The groups are shells around one centre, one inside the other: the same stretched ball of 8 dimensions in 8 sizes.
In the rows, zero is written as 100.
Some rows, each with its group after it:
60 101 69 110 130 103 91 98 72 128 -> gado
106 41 126 98 121 150 139 81 116 67 -> zefi
103 63 94 99 113 145 138 131 113 91 -> moga
62 98 72 87 120 100 81 73 81 108 -> bev
98 97 89 97 42 102 101 132 101 67 -> gado
82 104 69 96 83 122 103 134 88 74 -> zefi
62 95 78 101 98 82 70 119 111 96 -> bev
78 114 47 118 120 111 86 139 78 125 -> Dubo
62 106 70 117 122 126 106 91 85 74 -> gado
99 68 98 116 121 130 127 101 98 109 -> Popim
116 65 108 95 103 114 102 42 93 104 -> moga
88 112 75 135 78 89 85 94 91 93 -> Popim
76 92 81 116 111 93 63 113 104 91 -> gado
87 96 63 120 139 138 107 110 87 99 -> Dubo
66 156 26 149 84 59 60 93 85 130 -> moga
121 48 119 93 104 137 130 81 104 95 -> zefi
71 82 89 120 134 99 80 90 95 113 -> gur
76 79 75 102 132 139 113 165 103 93 -> moga
89 72 86 92 123 131 111 130 96 105 -> Popim
84 101 56 129 152 114 79 120 68 148 -> moga
89 82 87 124 127 110 91 99 85 119 -> Popim
93 60 103 97 128 158 138 118 93 78 -> Dubo
61 103 53 110 160 124 78 108 87 103 -> bev
57 136 31 133 140 119 96 95 65 115 -> nebed
93 77 80 122 148 154 116 131 99 82 -> nebed
91 77 93 99 95 111 88 150 92 98 -> gado
123 40 145 97 85 117 133 32 98 97 -> moga
107 101 84 118 63 99 114 88 82 112 -> gur
89 99 89 136 76 83 100 89 100 108 -> zefi
102 106 79 129 56 73 82 124 87 127 -> bev
81 118 52 135 106 102 85 127 89 109 -> Popim
100 89 94 105 63 113 124 97 99 80 -> Dubo
50 135 41 133 132 95 84 64 66 121 -> gur
113 25 141 70 89 134 118 132 133 60 -> nebed
64 96 56 108 177 131 101 85 63 141 -> moga
104 29 142 72 98 133 125 100 112 74 -> gur
89 83 103 110 99 104 98 36 94 83 -> gado
95 77 92 92 73 104 90 159 118 84 -> Dubo
90 69 88 119 140 132 100 139 106 99 -> gur
109 52 125 108 90 108 114 109 100 112 -> gur
92 71 100 102 110 116 80 122 101 80 -> zefi
83 53 118 78 111 129 106 91 118 55 -> bev
85 83 102 112 93 102 118 48 88 104 -> Popim
91 125 47 139 109 92 70 107 66 140 -> moga
91 97 90 123 86 90 103 54 79 118 -> Popim
52 133 62 131 72 58 86 66 84 118 -> moga
101 74 90 81 102 152 128 126 85 75 -> bev
92 55 105 103 132 108 87 125 96 132 -> moga
115 42 133 101 121 159 146 58 87 73 -> gur
71 146 37 138 85 57 65 82 66 154 -> nebed
103 56 125 120 99 121 122 78 113 74 -> zefi
90 121 56 118 53 74 55 163 113 89 -> nebed
112 50 122 104 99 101 109 74 115 116 -> nebed
115 30 146 89 105 145 143 64 104 71 -> zefi
85 82 80 121 137 132 108 121 90 103 -> Popim
97 64 116 115 84 114 122 103 119 74 -> zefi
114 78 99 108 79 139 120 128 95 62 -> gur
78 122 42 133 131 101 57 125 79 120 -> bev
111 78 99 115 64 112 109 140 117 75 -> Dubo
58 147 19 137 134 88 58 107 60 143 -> bev
98 83 90 100 101 142 123 92 93 65 -> Dubo
87 113 83 116 46 79 93 83 82 93 -> gado
103 81 102 122 96 115 120 42 94 89 -> zefi
107 62 114 98 61 118 118 156 124 66 -> gado
118 45 121 86 113 141 112 99 89 90 -> nebed
110 91 88 119 64 94 94 117 103 102 -> Dubo
74 90 76 126 131 104 106 100 88 138 -> nebed
87 97 69 110 126 103 75 81 78 125 -> Dubo
81 125 58 128 69 71 78 112 84 124 -> Popim
77 86 95 96 88 70 72 65 102 114 -> bev
90 83 86 114 118 131 104 96 104 69 -> Popim
85 104 70 118 109 121 89 102 91 74 -> Dubo
109 79 111 125 58 90 93 112 99 92 -> bev
108 58 120 114 99 147 148 102 90 77 -> gado
83 86 75 101 146 137 95 98 67 107 -> nebed
84 100 94 111 49 78 102 84 99 91 -> zefi
64 115 62 123 97 85 69 113 107 87 -> gur
73 108 80 112 85 123 119 74 87 54 -> nebed
66 94 77 123 146 108 90 72 70 125 -> gur
74 119 57 143 110 80 71 103 83 132 -> gado

New rows. What belongs after each?
83 71 84 77 133 140 99 133 87 94 -> nebed
85 63 104 100 124 135 112 121 98 80 -> Popim
90 104 61 114 110 93 79 122 72 153 -> nebed
94 76 90 103 124 149 133 80 95 76 -> zefi
96 72 107 119 103 88 104 54 91 135 -> gur
100 62 101 88 88 123 108 169 111 88 -> gado
92 71 106 110 90 101 111 98 106 105 -> Popim
114 75 99 110 76 136 119 150 104 65 -> gado
66 127 46 112 99 91 84 97 81 114 -> Dubo
125 56 117 100 64 124 138 128 113 94 -> moga
107 50 109 100 124 101 71 108 125 112 -> moga
76 114 80 132 81 80 104 56 68 124 -> gado
67 131 58 125 70 86 82 100 93 77 -> zefi
82 100 90 103 54 117 126 102 104 45 -> bev
91 48 121 96 124 138 134 76 108 79 -> zefi
91 105 51 110 125 127 101 123 82 121 -> gur
108 65 109 111 95 134 146 90 103 91 -> gado
86 82 100 115 106 130 114 80 90 63 -> Dubo
70 99 88 122 83 90 105 81 102 89 -> gado
77 83 91 74 78 100 85 116 105 77 -> bev
80 141 42 127 56 73 77 128 86 113 -> gado
122 27 139 88 99 163 145 139 121 51 -> gur
85 101 82 133 102 103 103 85 72 116 -> Dubo
81 111 64 140 117 81 69 82 85 133 -> gado
109 43 122 93 114 156 144 123 98 82 -> zefi
75 108 61 115 124 125 111 97 66 114 -> Popim
72 117 66 137 116 103 101 52 71 110 -> Dubo
89 64 98 84 110 125 108 135 99 98 -> Dubo
120 66 110 134 102 127 134 84 92 109 -> bev
94 80 87 121 133 141 118 100 79 99 -> Popim
77 93 74 107 122 91 74 84 96 123 -> Dubo
83 110 59 108 100 83 69 106 85 135 -> Dubo
113 68 109 120 96 104 106 83 90 123 -> gado
77 75 93 109 151 134 121 48 72 112 -> zefi
74 107 76 118 92 75 74 85 82 122 -> Popim
80 82 98 86 72 96 83 122 105 74 -> gado
77 118 64 127 91 88 74 87 93 91 -> Popim
70 133 53 116 57 69 78 125 83 115 -> zefi
82 78 95 90 103 99 66 90 112 73 -> bev
82 95 81 116 100 133 134 120 74 94 -> gado
103 42 120 92 143 143 103 83 97 85 -> gado
79 140 48 126 59 60 66 86 89 115 -> nebed
81 112 45 125 125 102 84 142 84 145 -> nebed
78 64 94 85 146 124 108 79 85 124 -> nebed
114 41 127 99 109 126 117 87 117 90 -> Popim
76 144 40 135 69 72 76 114 70 128 -> gado
107 81 93 124 105 130 100 103 100 70 -> gado
81 96 70 119 114 133 100 150 103 68 -> gado
73 104 70 108 109 116 110 97 68 110 -> Popim
103 54 125 109 107 119 114 65 94 93 -> Popim
106 73 95 106 114 103 81 90 78 133 -> bev
95 66 87 84 130 133 90 122 110 87 -> gado
61 116 68 111 98 90 87 70 70 105 -> zefi
83 103 63 128 137 135 97 111 80 91 -> gado
117 39 135 97 122 138 126 45 82 100 -> bev
96 66 108 91 88 144 134 137 95 64 -> gado
62 124 59 131 127 118 121 26 61 103 -> moga
118 67 107 120 78 122 119 138 115 83 -> gado
94 106 83 140 71 105 123 107 84 99 -> gur
108 85 96 112 72 103 93 105 93 91 -> Dubo
65 109 69 113 105 125 125 94 83 80 -> gado
82 109 79 127 96 103 113 42 66 109 -> zefi
115 21 149 94 109 131 140 80 117 97 -> bev
66 120 63 99 58 70 73 124 96 101 -> gur
78 109 70 122 108 89 60 94 72 112 -> moga
90 66 91 123 158 146 122 99 100 100 -> nebed
84 93 84 103 83 100 74 115 113 63 -> zefi
